The rows are grouped in 4 ways, from coarse to fine. Each group lies inside one group of the grouping before and may be the whole of it. The rows also spread widely along 12 directions, which tell nothing about the answers.
(in the rows, 128 means zero)
Known rows, each followed by its group in each grouping:
[ 70 103 117  91  77 115 143 121 121 150 141  94  93 111 143 123 118 155
 116 114 121 145 161]
dazaf nuso j948 Megi
[121 145  88  81 143 111 136 128 139 168 145 102 138 141 102 144  88  78
 114 148 127 159 135]
dazaf vap j540 busu
[ 75 113 134 118 124 118 130 150 136 133 146 110 100 121 146 135 119 149
 130 115 122 117 113]
dazaf vap j30 pedul
[146 131 148  83 100 152 156 150 102 138 143 107 162 157 127 124 139 126
 150 140 137 145 112]
Gozoz raguk j670 kad
[123 170 131 133  94 111 144  85 113 125 107 121 138 149 155 102 149 121
 123 123 128 148 111]
Gozoz lutub j744 Bon
[160  45 145 120 113 137  86 159 159 151 147 143 158 149 126 150  77 165
 126 131 156 149 156]
dazaf sipel j766 bok
[149 171 135 126 139 153 100  87 114 175 115  91 164 181 129 146 116  97
 173 114 156 135 136]
Gozoz zin j993 Pip
[107 114 172 144 148 122  99  81 150 134 134  91 123 168 150 120 115 107
 157 124 180 103 160]
Gozoz zin j669 Nimo
[190 128 127 132 142  79 128 147 106 125 133 141 135 156  99 112 110 107
 103 121 107 164 110]
dazaf nuso j494 tel
[156 167 152  94  79 218 143 160  99 131  62  84 158 104 140 109 195 120
 145 152 137 142 165]
Gozoz zin j993 piva
[102 121  82  79 113 167 109 131 155 171 150 143 162 129 146 186  79  86
 128  98 158 166 132]
dazaf nuso j494 Kog
[ 84 203 136 130 109 152  96 114  63 208 142  93 111 161 144 175 120 127
 200  15 124 113  80]
dazaf nuso j948 Gok
[113  98 111  78  96 167 140 144 100 124 153 134 139 118 149 151 133  95
 140  86 131 173 112]
Gozoz lutub j962 dega
[117  86 168  94  85 136 155 132 136  99 155 145 143 130 153 115 136 116
 128 117 166 140 126]
Gozoz lutub j803 pok
[147 111 159 122 134 122 127 156 162 102  70 140 159 100 109 125 129 139
  89 193 150 128 161]
dazaf sipel j418 temib
[ 91 109 170 121 114 143 124 145 149  83 143 199 127  85 164 152 128  71
 130  52 172 118  92]
Gozoz raguk j670 Lem
[134  94 154  66 134 117 172 168 126  88 134  99 122 111 108  99 151  84
 101 177 128 148 161]
dazaf sipel j418 valo
[108 151 167  72 132 133 164 120 118 148 123 104 169 156  99 159 124 115
 140 157 159 116 124]
dazaf vap j170 vovu
[159 134 142 102  78 124 137 111 116 153  99 163 183 150 110 149 114 142
 109 122 155 160 131]
dazaf vap j30 duk
[106 115  95 135 101  91 121 106 173 131 149 167 125 119 159 127  85 122
  99 109 135 160 103]
Gozoz lutub j962 fufez
[145 103 121 116 131 107 126 133 157 139 130 106 149 142 110 112  90 136
 116 186 139 150 153]
Gozoz lutub j803 Siki
[ 83 185 151 113 110 136 139 109 115 160 115 127 164 160 150 167 127 149
 152 111 143 117  74]
dazaf sipel j703 sukop
[146 161 157 102 152 139 113 184 123 189 144 144 173 142  75 190  74 117
 170 108 146 115  66]
dazaf sipel j418 temib
[ 94 116 156 124 114  97 154 113 165 101 128 114 124 129 148  94 131 145
 112 179 146 118 131]
Gozoz lutub j962 dega
[148 131 118 158  99 190  62 160 137 165 129 134 146 135 179 143 115 146
 162  74 142 137 109]
Gozoz raguk j670 Lem
[ 95 108 105  96 101 188 114 145 136 116 106 171 155  88 168 183 133  98
 109  82 152 158 130]
dazaf vap j30 pedul
[143 147 135  94 146  95 146 116 111 138 124 119 142 139  80 130 104  70
 130 137 138 147 135]
Gozoz raguk j670 kad
[ 71 101 139  95 103 128 155 105 140  75 119 117  95  95 177 107 171  81
  89 115 146 138 171]
dazaf vap j170 vovu
[ 78  80  92  93 121 199  98 144 112  95 123 181 150  87 196 210 141  81
 118  38 142 173 104]
dazaf sipel j418 temib
[144  53 163  87 100 186 116 202 164 141 151  97 131  98 123 115 114 135
 149 154 161 131 184]
Gozoz zin j993 piva
[173 147 183  93  73 150 162 170  95 123 111 132 138 104  95  98 160  98
 141 117 141 141 130]
Gozoz lutub j962 dega
[112 142 149 156 109 146 122 143 108  77  82 147 112  85 169 112 176 122
 121  91 121 129 108]
Gozoz lutub j803 pok
[ 98 143 176 107 141  97 156 146 113 134 153 104 125 157 119 131 123 138
 150 134 127 107  83]
dazaf sipel j703 sukop
[166 147 148 154  95 127  95 155 115 164  90 156 147 125 117 139 110 166
 129  94 125 140 110]
dazaf sipel j703 sukop
[125 106  95  84 111 126 141 173 149 132 200 166 146 134 152 152  90 100
 110 100 123 169  71]
dazaf nuso j948 Megi
[113 148 146 149 140  62 131 152 135 138 127 134 105 124 111 119  99 158
 115 130 100 118  80]
dazaf sipel j703 sukop
[106  98 114 134  97 130 121 153 157 120  92 106 114  83 144 100 124 179
 100 174 116 143 163]
Gozoz lutub j803 Siki
[193 132 204 137  83 145 118 126  83 128  89 149 156 137 103 115 151 119
 154  86 164 134 143]
Gozoz lutub j962 dega
[119  68  89  91 114 118 116 133 164 142 167 158 142 127 141 155  74 103
  92 113 146 176 138]
dazaf vap j540 busu
[ 51 142 127  94 115 107 135  76 105 152 118 134 124 117 123 183 100 105
 129  73 148 135 133]
dazaf nuso j948 Megi

New rows. What belongs after each?
[109 159 183 180  93 110 138 115 119  82  13 136 130  84 139  94 182 206
  98 168 122 105 134]
Gozoz lutub j744 Bon
[146 122 132 129 121 139 106 140 133 138 119 118 138 128 127 122 117 115
 137 129 137 146 140]
Gozoz lutub j744 Bon
[122 141 134 157 148 118 102 105 118 129 100  79 103 138 142 106 138 128
 142 128 118 125 149]
Gozoz zin j993 Pip
[144  99 142  93 112 131 143 156 137 129 164 120 146 141 123 116 110 112
 136 142 144 150 124]
Gozoz lutub j803 Siki
[155 162 144 148 117 110 119  89 150 144  62 131 167 137 112 120 114 146
 113 169 151 134 152]
Gozoz zin j993 Pip
[ 58 183  77 101 155 110 139 105 149 172 137  97 125 124 126 161  83 100
 139 138 113 136  92]
Gozoz zin j993 Pip
[ 70 156 126 146 145 136 106 133 134 106 100 122  96  91 178 136 152 103
 123  93 120 114 112]
dazaf sipel j418 valo
[ 95 140  90 100 135  84 153 119 163 124 108 152 148 109 117 149  91 116
  71 168 124 157 118]
dazaf nuso j494 tel
[127 144 144 114 113 122 131 123 102 143 141 141 137 138 120 140 114  98
 151  78 140 142  96]
Gozoz lutub j803 pok
[121 143 173  98 106 138 145 125  95 131 110 145 153 135 113 158 139 110
 138  92 156 127 118]
dazaf vap j30 pedul
[112 103 109 116 100 102 107  58 101 191 151 108 160 219 147 165  82 184
 145  98 133 165 119]
dazaf sipel j766 bok
[127 127 133 131 130 126  91 154 169 158 153 136 124 129 140 139  86 102
 138  99 149 129 121]
dazaf sipel j703 sukop
[107  72 112 132 144 166  95 122  91 106 125 167 166 143 172 200 121 139
 137  66 133 161  79]
Gozoz zin j669 Nimo
[ 62 134 182 107 118 114 148 120 181 110 102 148 137  97 138 141 120 119
 112 151 179  96 139]
dazaf sipel j703 sukop
[129  88 142 142 121  54 137 117 117 117 116 145 132 147 122 121 108 197
  89 143 107 147 107]
dazaf sipel j418 valo
[124 227 170 146  90 120 129 116 155 169 100  86 109 120 125  73 135 104
 155 133 154  92 142]
Gozoz lutub j803 Siki
[141  54 190  94 121 141 110 157  84 134 135 124 130 128  95 157 119 124
 157  79 158 134 161]
dazaf sipel j418 temib
[116 109 116 127 118 144 106 143 101 123 134 121 116 135 172 139 140 127
 132  78 110 156 110]
dazaf sipel j703 sukop
[ 71  73 101 110 163 125 142 152 114  69  97 184 169  92 137 202 113 167
  90 145 106 157  64]
Gozoz raguk j670 Lem
[136 121 209 145 114 133 115 123 139 139 117 120 148 153 129 121 125 164
 165 129 173  92 131]
Gozoz zin j993 Pip
[ 82 139 163  57 109 142 159 130 113 166 165  53 117 153 124 125 135 103
 169 132 152 117 147]
dazaf sipel j418 temib
[126 126 165 131 159 117 128 108 101  89 118 134 145 167 145 145 152 100
 129 106 146 124 108]
dazaf vap j30 pedul
[111 111 128 102 114 139 102 140 198 184 168 132 162 146 135 164  56 135
 137 142 180 123 139]
dazaf nuso j948 Megi
[168 140 157 119 120 155 149 166 144 110 125 135 181 153 144 114 144 135
 125 175 142 132  86]
Gozoz zin j669 Nimo
[ 75 150 124  89  90 108 169  89 107 126  92 111 133 121 142 130 151 139
 101 139 124 149 133]
dazaf sipel j418 temib
[157 100 121 122 123 139  87 151 172 142 121 168 154 112 124 153  86  99
 105 116 162 151 154]
dazaf vap j30 duk
[140 117 189 127  72 126 130 151 120 148 147 112 107 131 124  91 131 150
 160 102 146 116 133]
Gozoz lutub j962 fufez
[ 85 115 138  92 114 134 168 172 169  90 126 108 112  75 139  96 144 120
 106 193 128 125 135]
Gozoz lutub j962 dega
[119 140 123 140  81 148  90 144 162 187 149 104 116 145 169 116 107 164
 145 106 140 124 132]
dazaf vap j30 duk
[115  68 145  94 199 148 115 111 100  88 151 127 185 199 151 199 126  95
 147 124 153 145 103]
dazaf sipel j766 bok
[ 77 132  76  43 115 124 202 173  92  90 102 109 109  55 117 127 165  94
  70 161  66 185 122]
dazaf sipel j418 valo
[125 138 123 113 154 141 127 100 148 119  90 136 184 138 131 162 116 102
 118 162 157 145 128]
Gozoz zin j993 piva
[ 80 133 159 135 101 125 142  75  82 115  78 135 165 149 152 159 148 193
 138 115 139 128  97]
Gozoz lutub j803 Siki
[125 128 108  81 109 136 151 153 100 146 146 159 174 146 125 178 107 134
 122 105 118 169  68]
dazaf nuso j494 tel
[118 161 161  94 117 160 138 139 130 125  85 100 138 110 129 124 158  83
 131 145 155 124 167]
dazaf sipel j703 sukop
[118 113 192 149 164 134 112 114 113  85 102 105 136 150 142 126 154 123
 155 136 160  98 136]
Gozoz lutub j803 pok
[ 78 111 102  82  90 164 152 172 125 132 119 105 128  80 140 137 130 155
 123 149 109 154 126]
Gozoz lutub j803 Siki
[107 163 131 124 138 131 124 164 139 145 120 133 146 122 127 160 108 143
 129 135 125 118  86]
dazaf nuso j948 Gok
[103 135 139 142 162  64 108  80 165 139 118 116 124 149 115 134  80 114
 110 150 156 114 158]
dazaf nuso j948 Megi
[113 206 182 158 119 166 114 143 112 134 113  71  97 132 165  90 182 112
 188 103 134  81 106]
Gozoz lutub j962 dega
[174 118 133 110  83 127 107 125 205 166 163 154 169 156 141 118  74  98
 110 136 190 149 162]
dazaf nuso j948 Megi
[171 131 144  75  87 123 159 154 109 149 136 134 160 142 102 120 124 112
 117 131 133 166 122]
dazaf sipel j418 valo
[104 130 149 151 143 107 121  98 128 123 101 114 136 146 142 134 123 164
 133 140 133 118 113]
Gozoz zin j993 piva
[ 90 111 123 116 134 175 110 123  92 115  91  94 132 128 166 162 163 138
 132 110 126 137 146]
dazaf vap j170 vovu
[130 150 163 156  66 120 123  56 104 126  59 138 139 133 155 109 158 155
 122  93 150 140 155]
Gozoz zin j993 Pip
[119 118 180 137 158 156 117 116  98  95  74 136 171 136 133 171 150 142
 151 125 153 114 116]
Gozoz zin j993 Pip
[ 98 137 113 128 118 177 133 194 166  80  91 114 120  60 178 101 168 128
 103 175 112 130 125]
Gozoz lutub j803 Siki
[149 139 149 116 107 148 137 158 128 137 192 137 158 177 163 123 126 121
 165 104 138 135  47]
Gozoz lutub j962 dega
[ 93 133 147 120 114 101 155  85 107  97  96 112 127 144 152 116 158 137
 103 138 133 135 141]
dazaf nuso j494 Kog
[ 97 147 144 103 113 117 162 112 110 122 114  85 118 129 127 105 149 127
 135 155 125 130 132]
Gozoz lutub j962 dega
[125 161 122 135 148 152 101 147 114 159 124  96 141 143 129 147 112 125
 168 119 123 127  98]
Gozoz lutub j803 Siki
[ 98 103 124 104 167 119 127 142 129 121 174 140 157 163 143 183  93 125
 134 120 133 135  72]
dazaf nuso j948 Megi
[118 120  69 138 117  75 110 108 194 160 117 151 142 127 136 133  63 156
  64 167 125 162 133]
dazaf vap j540 busu
[114  81 150  99 112 145 148 168 101  87 109 123 125 104 136 129 157 145
 108 134 120 144 143]
dazaf nuso j494 Kog
[109 125 116 113 153 119 119 153 136 150 148  82 124 147 126 138 101 143
 133 159 116 127 125]
dazaf nuso j948 Megi
[127 120 157 109 130 154 142 148 126 107 148 103 156 161 157 119 147 127
 152 152 143 126 101]
Gozoz lutub j803 Siki
[154 155  91 108  82 132 120 130 187 170 149 111 141 148 167  90 109 102
 104 150 142 164 148]
dazaf sipel j418 valo
[106 154 178 164 115 127  97 129 120 134  66  91  88  99 140 102 158 150
 138 111 134  94 168]
dazaf sipel j418 valo
[138 124 159  82 125 146 136 130 100 161 159  96 167 194 120 153 118 121
 166 123 157 135 122]
dazaf nuso j494 tel
[139 109  83 104  89 108 132 134 152 150 153 136 136 142 148 117  95 132
  90 130 120 181 131]
dazaf nuso j494 tel
[107 111 161 102 138 102 141 138 124 149 141 122 155 156 106 159  97 164
 139 146 141 120  96]
dazaf sipel j418 temib
[143 161 169 132 158 144 109 120 130 123  32 105 171 124 102 145 146 124
 122 185 161 110 174]
dazaf sipel j418 temib
[145  99 105 102 133 105 139 145 108 138 141 110 145 164 114 135 108 154
 109 154 103 166 116]
dazaf vap j30 pedul
[142 159 152 124 107 103 123 108 136 149 143  90 104 156 136  85 128  84
 130 112 149 129 164]
dazaf nuso j948 Gok
[125 122 169 108 126 131 118 151 110 157 132 111 133 137 108 146 113 133
 156 108 143 119 127]
dazaf sipel j418 valo
[145 129 142 148 144  97 111 130 133 138 116 125 139 157 120 128 103 150
 119 141 131 128 122]
dazaf nuso j494 Kog
[128 135 196 131 102 167 130 100  82 106 106  88 153 178 170 112 187 143
 173 115 160 114 132]
Gozoz lutub j803 Siki
[ 91 108 136 128 128 149 105 143 166 137 152 125 138 130 163 145 100 138
 151 125 156 117 110]
Gozoz lutub j803 pok
[ 96 159 103 116 127 176 120 127  74 121  99  82  97 100 161 132 175  82
 151  75  98 152 131]
Gozoz zin j993 Pip
[202 177 228 157  66 168  92 159  97 173  70 123 143 135 102 105 157 153
 171  85 170  94 159]
dazaf vap j30 duk
[108 113 122 116 100 104 132 120 137 149 168 130 118 138 139 122  96 129
 136 103 131 147 103]
Gozoz lutub j962 dega
[155 136 122  90 142  98 116 137 204 190 184 127 150 158  89 133  36  57
 127 151 179 139 151]
dazaf nuso j494 Kog
[102 115 128 164 142 169  75 135 154 132 113 157 163 130 180 182 106 166
 150 100 148 119  84]
Gozoz zin j993 Pip
[156 144 151 141 133 146  98 151 116 153 109  94 148 166 137 128 131 155
 151 139 128 126 123]
dazaf sipel j703 sukop
[110 111 164  82  49 103 175 105  82 132 144 125 105 132 130 107 151 127
 116  71 132 152 138]
dazaf vap j170 vovu
[118  85 149 144 148 137  72 118 110 148 105 110 125 126 110 161  95 136
 162  96 153 125 166]
Gozoz lutub j803 pok
[130  96 170 113 125 122 109  64  92 138 105 135 172 184 120 173 118 127
 139  96 181 139 161]
dazaf vap j30 duk
[151  90 127 123 137 135 111 186  89 113 109 154 142 108 110 166 120 150
 111 106 104 158 108]
dazaf nuso j948 Gok
[129  89 152 116 106 198 100 160  89 112 144 123 132 127 172 142 160 104
 171  59 143 146 121]
Gozoz lutub j744 Bon
[163 144 142 124 127 140 128 156 114 135 148 133 168 165 133 132 120 125
 152 122 130 142  70]
Gozoz lutub j803 Siki
[ 83 121 139  97  90 143 123 114 136 144 140 131 126 121 155 152 118 107
 131  83 164 135 147]
dazaf nuso j948 Gok
[168 158 111 125  49 119 127  79 148 171  92 125 167 152 137  91 116 141
 105 153 149 176 166]
Gozoz lutub j744 Bon
[100 117 209 139 166 136 125 159 100  85 102  99 124 138 141 135 169 153
 155 138 135  84 111]
dazaf sipel j703 sukop
[165 205 152 109  86 169 135 204 116 164 168 111 116 136 143  96 155  84
 164  79 120 122  74]
dazaf vap j30 duk
[163 138 142 134 129 144 102 117 133 126 102 116 139 133 128 113 132  77
 136 127 157 141 163]
Gozoz lutub j962 dega
[137 134 164 100 100 151 150 155 114 103 118 170 154 102 122 142 143  92
 132 102 150 141  98]
Gozoz lutub j962 fufez
[ 80 141 143 123 113 127 122  89 120 159 124  64  99 141 146 114 130 134
 163 114 138 117 156]
Gozoz zin j993 Pip
[ 68 124 108  97 129 111 152 165 160 125 131 125 124  93 132 146 104 151
  94 169 113 132 109]
dazaf nuso j948 Gok
[137 117 122 107  90 128 131 162  98 151 138 129 118 121 124 128 124 139
 120  91 108 157 113]
dazaf vap j540 busu
[104 126 117 121 122 124 102 129 145 158 137 118 119 130 144 142  96 113
 132 102 137 141 135]
dazaf sipel j703 sukop
[156  52  98  80 126  89 113 156 118 186 184 109 124 154  77 145  46 129
 126 118 114 188 153]
dazaf sipel j703 sukop
[141 155 169 109 114 131 130 184 120 155 134 125 122 111 101 125 122 111
 148 103 131 117 107]
dazaf sipel j418 valo
[117 133 131 144 105  98 107 131 139 176 129 133 134 142 124 146  80 191
 127 118 127 125 109]
dazaf nuso j948 Megi
[135 120 118 105 145 152 107 125 144 138  73 117 181 130 119 164 115 127
 110 178 154 149 168]
dazaf sipel j418 temib
[114 119 130 107 110  97 141 122 141 135 134 140 142 141 135 134 105 136
 107 133 134 150 114]
dazaf sipel j703 sukop
[ 80 141 131 131  91 127 114 129 136 139 107 116  85  89 154 118 135 128
 121  89 122 127 147]
dazaf sipel j766 bok
[132 139 208 110 101 154 136 129 127 134 105 120 163 135 112 128 140 123
 164 138 184 103 145]
Gozoz lutub j744 Bon
[128 151 141 129 128  78 141 104 122 140  89 101 128 129  86 105 113 136
 117 171 123 136 147]
Gozoz lutub j744 Bon
[118  61 104  78 112 142 138 176 117 118 136  98 107  83 113 117 122 114
 115 145 108 176 170]
Gozoz lutub j744 Bon
[122 125 165 114 105 116 126 125 141 141 121 127 134 127 118 130 112 128
 124 127 161 120 156]
dazaf nuso j948 Megi
[166 129 170 110 128 128 132 124  90 144 144 114 145 169 103 126 123  90
 160 100 150 139 119]
Gozoz zin j669 Nimo
[145 141 155 113 114 133 144 145 131 123 107  96 131 121 114  93 144 118
 131 172 136 131 150]
Gozoz lutub j962 dega
[ 75 127 117  91 113 146 126 112 153 167 146  97 125 121 141 147  98 109
 151 120 151 134 146]
Gozoz zin j993 Pip
[119  85 172 121  88 101 126  99 175 111 138 147 130 137 163 102 122 120
 103 121 183 130 166]
dazaf sipel j418 temib
[126  96 154 120 124 120 137 185 139  94 145 152 115  93 128 115 124 119
 119 120 126 130 103]
Gozoz raguk j670 Lem
[135 113 150 111  96 141 145 170 119 100  91 164 146  93 126 136 148 144
  96 126 128 144 121]
dazaf vap j30 pedul
